There are 4 hidden switches. A switch that is on adds its own fixed numbers to the row, and there is some noise. The rows also spread widely along 3 directions, which tell nothing about the answers.
Known rows, each followed by its switches (1 for on, 0 for off):
[  3 -35   9 -53 -60  32   3 -59 -18 -45  28 -19 -36 -23  41  -5  53  -9
  30 -31   7  56  24  10   9 -14  -5 -29   5 -11   9 -22] => 1 1 1 1
[-13 -23  25 -46 -41  24 -11 -56 -39 -32  31 -11 -60 -24  27 -37  59  -9
  39 -22  18  94   5  14 -13 -18 -21 -22  14 -43  -3 -16] => 1 1 1 0
[-25 -35  12 -31 -37  14   8 -44 -35 -30   4  -2 -62 -18  34 -27  58  10
  19 -20 -11  64  31  -8   1 -21 -20 -22   5 -22   6 -12] => 0 0 1 1
[ -5 -48  -4 -24 -17  22 -11 -39 -23 -16  18 -25 -45  -2  30  -8  32 -30
  44 -25 -20  71  25  18 -23 -21 -19   5  18 -25   9   5] => 1 0 0 1
[  7 -49  16 -57 -39  29  -2 -34 -35 -35  66  -6 -52  -7  26   5  60 -15
  30 -21 -33  62  19  -4   3 -27 -10  -8 -18 -22   5  18] => 1 0 0 0
[-19 -35   5 -18 -15  23  -8 -45 -27 -16  -9   2 -42 -10  27 -10  60 -21
  40 -35   5  97   7   4 -15 -19  -4 -38  38 -28 -13 -15] => 0 1 0 0
[ 18 -46  26 -47 -33  26   2 -18 -31 -19  58  -8 -61 -13   9   1  61 -20
  47  -6 -34  66  16   9 -14 -27 -14   5 -14 -22   7  44] => 1 0 0 0
[  1 -33 -18 -29 -15  32 -26 -25 -28 -15  -8 -25 -38   1  21   1   6 -44
  64 -29  -2  55  21  34 -22 -10  -8  11  19  -4  14   4] => 1 0 1 1
[ -6 -32   1 -28 -26  33 -20 -46 -25 -20  10 -15 -40  -7  22  -7  39 -36
  58 -33   4  92   3  21 -19 -20  -5 -20  33 -30  -5  -6] => 1 1 0 0
[ -7 -47  -2 -48 -28  26 -14 -42 -36 -33  38 -13 -41   3  28   3  37 -20
  37 -38 -17  69  24   3 -11 -20  -8 -10   3 -35  -3 -10] => 1 0 0 0
[-14 -31  -1 -34 -22  30 -17 -51 -24 -28  13 -17 -36  -3  31  -8  35 -32
  51 -42  13  91  10  14 -19 -15  -7 -24  31 -36  -8 -27] => 1 1 0 0

New rows. What belongs after each?
[ -3 -29  22 -58 -54  32  -4 -51 -31 -48  40  -9 -47 -22  31 -15  59  -9
  32 -27   8  75   8   7   7 -16 -10 -32   0 -27  -3 -18] => 1 1 1 0
[  4 -43  27 -55 -54  32  12 -53 -27 -40  60  -8 -43 -17  32   4  75  -9
  28 -24 -13  79  13   0   9 -22  -3 -33  -7 -25   2  -1] => 1 1 0 0
[ 18 -37  -7 -26 -29  39  -2 -16  -9 -22   2   5 -25 -12  10  34  49 -39
  60 -27  -5  60  13  18  -3 -13  13 -31  21  11  -7  26] => 0 1 0 0
[ -3 -40  -1 -52 -40  35  -8 -51 -21 -40  36 -15 -28  -6  33  13  44 -25
  40 -44   3  76  15   6   0 -19  -1 -31  15 -22  -6 -22] => 1 1 0 0
[ -3 -31  14 -13 -19  29   0 -35 -24  -8   0   3 -49 -16   8  -5  66 -24
  53 -15  -8  88   5  12 -17 -21  -6 -29  25 -15  -7  17] => 0 1 0 0
[ -6 -26  -7 -23 -25  34 -16 -52 -19 -18 -14 -24 -40 -18  28 -18  30 -36
  60 -27  18  82  10  37 -24 -10 -13  -9  35 -20   9 -13] => 1 1 1 1
[ 14 -23  27 -24 -35  30   4 -21 -28 -14  10  15 -62 -34   2 -10  74 -17
  56   2  -6  73   3  17  -7 -21  -4 -23   9   0  -1  36] => 0 1 1 0
[ 23 -41   9 -42 -50  38  13 -25 -10 -32  33   5 -31 -19  17  36  71 -21
  41 -22 -18  52  16  -1  20 -18  10 -38  -6  13  -2  25] => 0 1 0 0
[-11 -53  -6 -40 -38  19   7 -40 -16 -37  20  -6 -37  -6  43  14  53  -1
   9 -36 -24  50  40 -22  13 -22 -11 -31  -3 -11   4 -15] => 0 0 0 1
[  5 -41   0 -31 -17  26  -3 -11 -28 -15  16   6 -45  -6   9  13  52 -24
  44 -19 -28  60  17   4  -7 -25   1 -13   6  -3   1  26] => 0 0 0 0
[-20 -37  -7 -16 -25  25   3 -54 -12 -22 -14  -9 -31 -13  42  -5  48 -13
  28 -36  -2  82  25   5  -4 -17  -8 -41  34 -17  -4 -27] => 0 1 0 1
[  4 -28   3 -20 -11  33 -15 -31 -21  -2   6 -15 -45  -8   7  -8  44 -49
  77 -15   2  95   0  37 -38 -21  -5  -9  33 -22   0  19] => 1 1 0 0
[-12 -44  11 -28 -42  21  20 -57 -11 -32  20  -4 -39 -17  44   1  73  -2
  11 -21  -7  75  25  -9  12 -20 -11 -46  16 -18  -3 -14] => 0 1 0 1
[ -4 -44   7 -16 -31  25  13 -46  -5 -18   2  -4 -35 -21  31   4  60 -18
  32 -23  -7  71  26  10   0 -19  -7 -37  21  -8   1  -3] => 0 1 0 1
[-14 -40  -5 -38 -14  25 -23 -34 -38 -27  21 -16 -42   8  24  -5  27 -28
  45 -39 -11  80  16   9 -21 -22 -13  -4  20 -38  -3  -7] => 1 0 0 0
[ 18 -38  27 -23 -40  30  20 -23 -20 -12  34  10 -57 -28   7   7  92 -15
  45  -1 -22  74   6   4   3 -29   2 -32   0  -2   3  45] => 0 1 0 0
[ 14 -39  18 -17 -37  31   8 -44 -10  -7  26 -21 -47 -21  22  -5  62 -30
  54  -3 -16  78  11  29 -18 -23 -12 -10  12 -14  11  29] => 1 1 0 1
[-11 -36  31 -40 -40  24   3 -58 -31 -32  46 -12 -55 -15  33 -20  72  -6
  31 -21  -4  94   8   3  -9 -25 -17 -28  11 -40  -6  -6] => 1 1 0 0
[ -9 -31 -16 -29 -22  33 -11 -38 -20 -30  -5   3 -25  -4  27  14  38 -27
  47 -44   5  75  15   7   1 -14   8 -42  34 -11 -10 -15] => 0 1 0 0
[  1 -50  27 -49 -37  26   2 -37 -40 -25  61 -10 -61 -11  22  -9  67  -8
  34 -15 -30  77  15  -1  -8 -30 -16  -5 -13 -33   6  21] => 1 0 0 0
[  4 -35   3 -39 -34  35  -9 -46 -23 -19  25 -14 -39 -10  27   3  46 -31
  54 -29   0  82  11  19 -12 -20  -4 -21  16 -22  -5   1] => 1 1 0 0
[ -5 -38  15 -16 -25  26  -1 -53 -18  -8  16 -22 -47 -16  28 -20  53 -27
  47 -17  -3  89  14  23 -23 -20 -19 -13  29 -29   6   1] => 1 1 0 1
[ -1 -35 -11 -28 -26  30  -9 -33 -17 -24  -8   3 -24  -4  19  16  38 -29
  51 -43   2  76  13  11  -1 -14   8 -37  30  -5  -8  -8] => 0 1 0 0
[ -9 -42  18 -34 -42  20  14 -35 -29 -30  22   1 -58 -24  30 -15  67   7
  17 -11 -22  53  32  -6   5 -21 -17 -19  -8 -10  11   4] => 0 0 1 1
[  4 -32  13 -45 -27  31 -19 -20 -43 -19  29  -7 -62 -11   9 -13  38 -26
  58 -13 -11  66   9  21 -22 -15 -14   8   2 -20   9  24] => 1 0 1 0
[ -9 -36  17 -30 -34  23  -8 -39 -37 -17  23 -21 -62 -16  27 -31  44 -12
  40 -11 -11  69  22  19 -20 -19 -25   6   6 -30  14   3] => 1 0 1 1
[  5 -27 -14 -27  -7  34 -28   2 -33 -12 -24  10 -40  -5  -2  12  21 -38
  68 -29  -5  54  17  23 -19 -13   6  -1  21   3   2  23] => 0 0 1 0
[ 21 -39  16 -57 -55  37   5 -41 -13 -35  61 -10 -36 -15  24  18  63 -22
  39 -24 -15  62  10   9   7 -20   3 -29  -7  -7  -3  20] => 1 1 0 0
